The rows of each matrix lie in a flat space through zero, up to rounding. After each matrix: how many dimensions does the smallest such space have?

[[ 1.97 -0.13  2.45 -0.25 -0.59 -0.58 -1.82 -0.18  2.25 -0.78 -0.57  0.05
  -0.94  3.74 -0.40]
 [-0.13 -5.28 -0.28 -3.57 -0.47  1.66  0.56  4.81  6.30 -3.66  0.33  6.37
  -0.90  3.42  0.15]
 [ 2.45 -0.28  4.76  3.28  2.70 -1.02 -1.90 -0.24 -0.24  1.32  0.78 -2.32
   0.15  0.16 -0.05]
 [-0.25 -3.57  3.28 -0.02  1.39  3.84  1.87  3.53 -0.13  0.32 -1.31  1.04
   0.44 -0.95 -0.16]
 [-0.59 -0.47  2.70  1.39  0.90  2.89  1.27  0.94 -3.20  1.21 -1.42 -2.12
   0.71 -2.12 -0.85]
 [-0.58  1.66 -1.02  3.84  2.89 -1.43 -0.26 -3.24 -5.17  2.36 -0.25 -3.83
   1.34 -3.57  0.12]
 [-1.82  0.56 -1.90  1.87  1.27 -0.26 -0.08 -0.85 -3.05 -0.73  0.51 -1.59
   0.86 -2.48 -1.24]
 [-0.18  4.81 -0.24  3.53  0.94 -3.24 -0.85 -2.24 -3.39  2.13  4.36 -4.32
   0.96 -5.50  0.03]
 [ 2.25  6.30 -0.24 -0.13 -3.20 -5.17 -3.05 -3.39  2.03  0.42  3.67 -2.23
  -1.22  1.51  0.33]
 [-0.78 -3.66  1.32  0.32  1.21  2.36 -0.73  2.13  0.42 -3.45 -1.82  1.09
  -0.10  2.53 -2.43]
 [-0.57  0.33  0.78 -1.31 -1.42 -0.25  0.51  4.36  3.67 -1.82  5.69  2.26
  -0.23 -2.72 -0.26]
 [ 0.05  6.37 -2.32  1.04 -2.12 -3.83 -1.59 -4.32 -2.23  1.09  2.26 -3.76
  -0.12 -1.48 -0.20]
 [-0.94 -0.90  0.15  0.44  0.71  1.34  0.86  0.96 -1.22 -0.10 -0.23 -0.12
   0.48 -1.47 -0.44]
 [ 3.74  3.42  0.16 -0.95 -2.12 -3.57 -2.48 -5.50  1.51  2.53 -2.72 -1.48
  -1.47  5.82  1.97]
 [-0.40  0.15 -0.05 -0.16 -0.85  0.12 -1.24  0.03  0.33 -2.43 -0.26 -0.20
  -0.44  1.97 -1.84]]
 | 6

[[-7.86  0.17  0.71 -4.10  1.66  2.95  1.47  0.83 -3.36 -0.04  1.24 -0.48
  -1.53  0.67  4.33]
 [ 0.17 -3.47 -0.98 -2.64  1.14 -1.68 -3.27 -2.07 -2.71  2.47 -2.00  3.07
   3.54 -1.01  3.26]
 [ 0.71 -0.98 -1.51  4.62 -9.18  0.25 -7.11 -2.92  0.24 -4.31  4.67  1.81
   4.59  4.15 -1.71]
 [-4.10 -2.64  4.62  0.10 -5.57 -6.16 -0.88  2.03  1.03 -1.70  1.53  2.88
  -0.45  1.89 -2.04]
 [ 1.66  1.14 -9.18 -5.57  3.39  1.10  1.03  1.14 -1.83  1.79 -3.82 -0.42
  -8.44  1.93 -0.01]
 [ 2.95 -1.68  0.25 -6.16  1.10 -2.13 -1.77  6.39 -1.28 -6.11  1.06 -2.78
  -3.29 -1.47  0.49]
 [ 1.47 -3.27 -7.11 -0.88  1.03 -1.77 -2.99 -1.21 -0.82  1.33 -4.84  0.96
   3.01  2.90 -2.44]
 [ 0.83 -2.07 -2.92  2.03  1.14  6.39 -1.21  5.09 -5.11 -3.65  4.22 -2.62
   6.58  3.38  2.05]
 [-3.36 -2.71  0.24  1.03 -1.83 -1.28 -0.82 -5.11 -0.34  0.05 -0.04  1.93
  -3.63 -1.54  1.69]
 [-0.04  2.47 -4.31 -1.70  1.79 -6.11  1.33 -3.65  0.05  8.06  1.15 -0.74
  -0.24  2.28 -2.34]
 [ 1.24 -2.00  4.67  1.53 -3.82  1.06 -4.84  4.22 -0.04  1.15 -0.92  1.41
   3.84  6.20  2.84]
 [-0.48  3.07  1.81  2.88 -0.42 -2.78  0.96 -2.62  1.93 -0.74  1.41 -7.07
   4.09 -2.54 -0.36]
 [-1.53  3.54  4.59 -0.45 -8.44 -3.29  3.01  6.58 -3.63 -0.24  3.84  4.09
  -3.06 -1.26  5.44]
 [ 0.67 -1.01  4.15  1.89  1.93 -1.47  2.90  3.38 -1.54  2.28  6.20 -2.54
  -1.26  1.37  1.23]
 [ 4.33  3.26 -1.71 -2.04 -0.01  0.49 -2.44  2.05  1.69 -2.34  2.84 -0.36
   5.44  1.23 -5.04]]
 | 12

[[ 5.99  0.89  2.21  4.30 -5.05 -0.19 -0.15  1.97 -0.66 -2.59 -5.55  1.49
   1.12 -3.08  1.79]
 [ 0.89  2.03 -4.51  1.10 -0.16 -3.54  5.11 -3.14 -3.01  2.27 -1.63  4.77
   0.56  1.76  0.15]
 [ 2.21 -4.51 -2.46  1.10  2.11 -0.71  2.24 -4.69 -2.21 -1.61  1.51 -2.55
   0.32 -2.71 -4.17]
 [ 4.30  1.10  1.10  0.18 -4.02  4.54 -5.40 -0.23  0.73  1.68 -1.35  1.12
  -2.53 -5.09  2.57]
 [-5.05 -0.16  2.11 -4.02 -6.10  3.07 -6.69 -3.39  4.59 -2.33  1.15 -0.67
  -3.66 -5.62  0.29]
 [-0.19 -3.54 -0.71  4.54  3.07 -4.44  3.30 -0.77 -0.81 -0.65 -1.82  3.89
   2.57  0.34 -2.53]
 [-0.15  5.11  2.24 -5.40 -6.69  3.30 -5.03 -0.62 -2.32 -1.66 -1.90  0.79
  -2.91 -1.83  4.34]
 [ 1.97 -3.14 -4.69 -0.23 -3.39 -0.77 -0.62  1.17 -1.95  4.81  1.66 -0.52
   4.16  1.06  4.85]
 [-0.66 -3.01 -2.21  0.73  4.59 -0.81 -2.32 -1.95  3.91 -4.88 -1.93  1.16
  -1.82 -2.64 -2.04]
 [-2.59  2.27 -1.61  1.68 -2.33 -0.65 -1.66  4.81 -4.88  8.10  5.83 -0.15
  -1.42 -4.78  2.45]
 [-5.55 -1.63  1.51 -1.35  1.15 -1.82 -1.90  1.66 -1.93  5.83  4.89 -0.62
   0.33 -1.18  1.74]
 [ 1.49  4.77 -2.55  1.12 -0.67  3.89  0.79 -0.52  1.16 -0.15 -0.62  4.59
  -2.66  1.74 -2.82]
 [ 1.12  0.56  0.32 -2.53 -3.66  2.57 -2.91  4.16 -1.82 -1.42  0.33 -2.66
   2.17  2.48  3.50]
 [-3.08  1.76 -2.71 -5.09 -5.62  0.34 -1.83  1.06 -2.64 -4.78 -1.18  1.74
   2.48  5.08  3.08]
 [ 1.79  0.15 -4.17  2.57  0.29 -2.53  4.34  4.85 -2.04  2.45  1.74 -2.82
   3.50  3.08  1.58]]
 | 11

[[ 4.70  5.63  1.75 -0.09  0.53  0.06  2.60  0.51 -0.37  2.57 -2.50  0.31
   3.44 -0.28 -1.18]
 [ 5.63  6.93  2.18  0.82 -2.23 -5.78 -1.07  4.54  1.13  4.74  5.46 -0.07
  -1.62  4.47  3.16]
 [ 1.75  2.18  3.92  0.95  0.26 -0.42 -1.36  0.02  0.90  3.00  2.49 -1.57
   0.79  0.96  4.13]
 [-0.09  0.82  0.95  3.37  1.01 -1.06 -0.06 -0.45 -0.47  0.96  3.10 -4.56
  -2.64 -0.51  1.05]
 [ 0.53 -2.23  0.26  1.01  1.23  1.08 -1.53  0.10 -0.61  1.25  0.60  1.70
   2.00  0.17 -2.14]
 [ 0.06 -5.78 -0.42 -1.06  1.08  4.26 -0.47 -1.62  0.05 -2.45 -1.55 -2.40
  -0.76 -1.92  1.23]
 [ 2.60 -1.07 -1.36 -0.06 -1.53 -0.47  7.16 -2.06 -3.49  0.91  0.71 -2.48
  -2.26 -1.01  1.28]
 [ 0.51  4.54  0.02 -0.45  0.10 -1.62 -2.06  3.92 -0.07 -0.58 -0.39  1.76
  -2.28 -1.90 -0.35]
 [-0.37  1.13  0.90 -0.47 -0.61  0.05 -3.49 -0.07  7.43  0.24  0.16 -2.96
  -1.64  2.65  1.02]
 [ 2.57  4.74  3.00  0.96  1.25 -2.45  0.91 -0.58  0.24  7.84  4.22  2.16
  -1.40 -0.24 -1.40]
 [-2.50  5.46  2.49  3.10  0.60 -1.55  0.71 -0.39  0.16  4.22 -0.45  3.86
   3.41 -1.60 -3.10]
 [ 0.31 -0.07 -1.57 -4.56  1.70 -2.40 -2.48  1.76 -2.96  2.16  3.86  6.84
  -5.07 -0.84 -2.51]
 [ 3.44 -1.62  0.79 -2.64  2.00 -0.76 -2.26 -2.28 -1.64 -1.40  3.41 -5.07
   1.82  6.72  4.14]
 [-0.28  4.47  0.96 -0.51  0.17 -1.92 -1.01 -1.90  2.65 -0.24 -1.60 -0.84
   6.72  6.41 -0.79]
 [-1.18  3.16  4.13  1.05 -2.14  1.23  1.28 -0.35  1.02 -1.40 -3.10 -2.51
   4.14 -0.79  7.21]]
 | 10

[[-0.11  1.09  1.21  0.29  1.88 -0.52 -2.33  3.43  1.15 -0.73  0.26  0.90
  -0.63 -0.84  3.21]
 [ 1.09  2.96  0.49  0.46 -2.71 -1.26 -1.60  0.82 -2.58 -0.11  2.81  0.68
  -0.13  0.35  1.52]
 [ 1.21  0.49 -5.73  0.01 -0.39  2.62 -4.61 -1.04 -2.71 -0.62  2.48 -2.72
  -1.99 -1.00 -1.29]
 [ 0.29  0.46  0.01  4.27 -0.45  0.44 -0.27 -0.62  1.58 -0.29 -2.96  1.08
   0.42  0.70 -0.98]
 [ 1.88 -2.71 -0.39 -0.45  1.67  1.04  1.84 -0.89 -0.25 -0.01  1.84  0.90
  -0.14 -0.70 -0.76]
 [-0.52 -1.26  2.62  0.44  1.04  2.37  1.48 -1.93 -1.75  0.50 -2.99  0.72
  -1.21 -0.72 -0.78]
 [-2.33 -1.60 -4.61 -0.27  1.84  1.48 -1.69  0.82 -0.91 -2.64 -0.82  1.06
  -3.29  0.67  0.15]
 [ 3.43  0.82 -1.04 -0.62 -0.89 -1.93  0.82  1.07  0.13  0.76  0.93 -1.19
  -0.94 -0.55 -1.78]
 [ 1.15 -2.58 -2.71  1.58 -0.25 -1.75 -0.91  0.13  0.25 -1.73  2.06  1.63
  -0.32  1.15  0.57]
 [-0.73 -0.11 -0.62 -0.29 -0.01  0.50 -2.64  0.76 -1.73  2.04 -1.92  0.35
  -2.53 -0.47  1.29]
 [ 0.26  2.81  2.48 -2.96  1.84 -2.99 -0.82  0.93  2.06 -1.92  0.60 -0.28
   1.44 -1.63  1.21]
 [ 0.90  0.68 -2.72  1.08  0.90  0.72  1.06 -1.19  1.63  0.35 -0.28  2.42
   0.59 -0.12 -2.61]
 [-0.63 -0.13 -1.99  0.42 -0.14 -1.21 -3.29 -0.94 -0.32 -2.53  1.44  0.59
   0.59  0.14  0.11]
 [-0.84  0.35 -1.00  0.70 -0.70 -0.72  0.67 -0.55  1.15 -0.47 -1.63 -0.12
   0.14  1.10 -0.55]
 [ 3.21  1.52 -1.29 -0.98 -0.76 -0.78  0.15 -1.78  0.57  1.29  1.21 -2.61
   0.11 -0.55  0.66]]
 | 12

[[ 0.57 -0.07  0.43  0.71  1.31 -2.46 -1.67  1.29 -0.64  0.56  0.02 -0.56
  -0.84 -1.35 -0.46]
 [-0.07  0.02 -0.97  0.46 -0.24 -0.40  1.05 -1.71 -0.56 -0.03  0.12 -1.12
   1.61 -0.27  0.02]
 [ 0.43 -0.97 -0.77  1.11  0.31  2.40  3.93  0.46  0.64  0.92 -1.33 -0.53
   0.20  0.79 -1.42]
 [ 0.71  0.46  1.11  1.31  1.57 -3.62 -1.29  2.47 -1.74 -0.11  1.17 -0.81
  -1.35 -0.90 -1.06]
 [ 1.31 -0.24  0.31  1.57 -3.15 -2.05 -0.68  4.25  1.75 -1.49  3.06  0.54
  -0.38 -3.17  0.78]
 [-2.46 -0.40  2.40 -3.62 -2.05 -0.82 -4.42 -2.20 -0.69 -0.66  0.22 -0.04
   1.70 -2.20  0.71]
 [-1.67  1.05  3.93 -1.29 -0.68 -4.42 -8.04 -2.21 -0.86 -2.96 -0.26  1.13
   2.06 -1.62 -0.45]
 [ 1.29 -1.71  0.46  2.47  4.25 -2.20 -2.21 -2.21  0.98  1.85 -2.22  0.05
   1.17 -2.96 -3.35]
 [-0.64 -0.56  0.64 -1.74  1.75 -0.69 -0.86  0.98 -1.80  2.12 -0.44 -1.24
  -1.81 -0.71 -0.14]
 [ 0.56 -0.03  0.92 -0.11 -1.49 -0.66 -2.96  1.85  2.12 -1.03  1.56  2.13
  -0.88 -1.76  0.98]
 [ 0.02  0.12 -1.33  1.17  3.06  0.22 -0.26 -2.22 -0.44  1.56 -7.17 -1.64
   0.71  2.45 -0.80]
 [-0.56 -1.12 -0.53 -0.81  0.54 -0.04  1.13  0.05 -1.24  2.13 -1.64 -2.44
   0.17 -1.20 -0.33]
 [-0.84  1.61  0.20 -1.35 -0.38  1.70  2.06  1.17 -1.81 -0.88  0.71  0.17
  -1.80  4.08  0.99]
 [-1.35 -0.27  0.79 -0.90 -3.17 -2.20 -1.62 -2.96 -0.71 -1.76  2.45 -1.20
   4.08 -3.26  0.23]
 [-0.46  0.02 -1.42 -1.06  0.78  0.71 -0.45 -3.35 -0.14  0.98 -0.80 -0.33
   0.99  0.23  1.04]]
 | 8
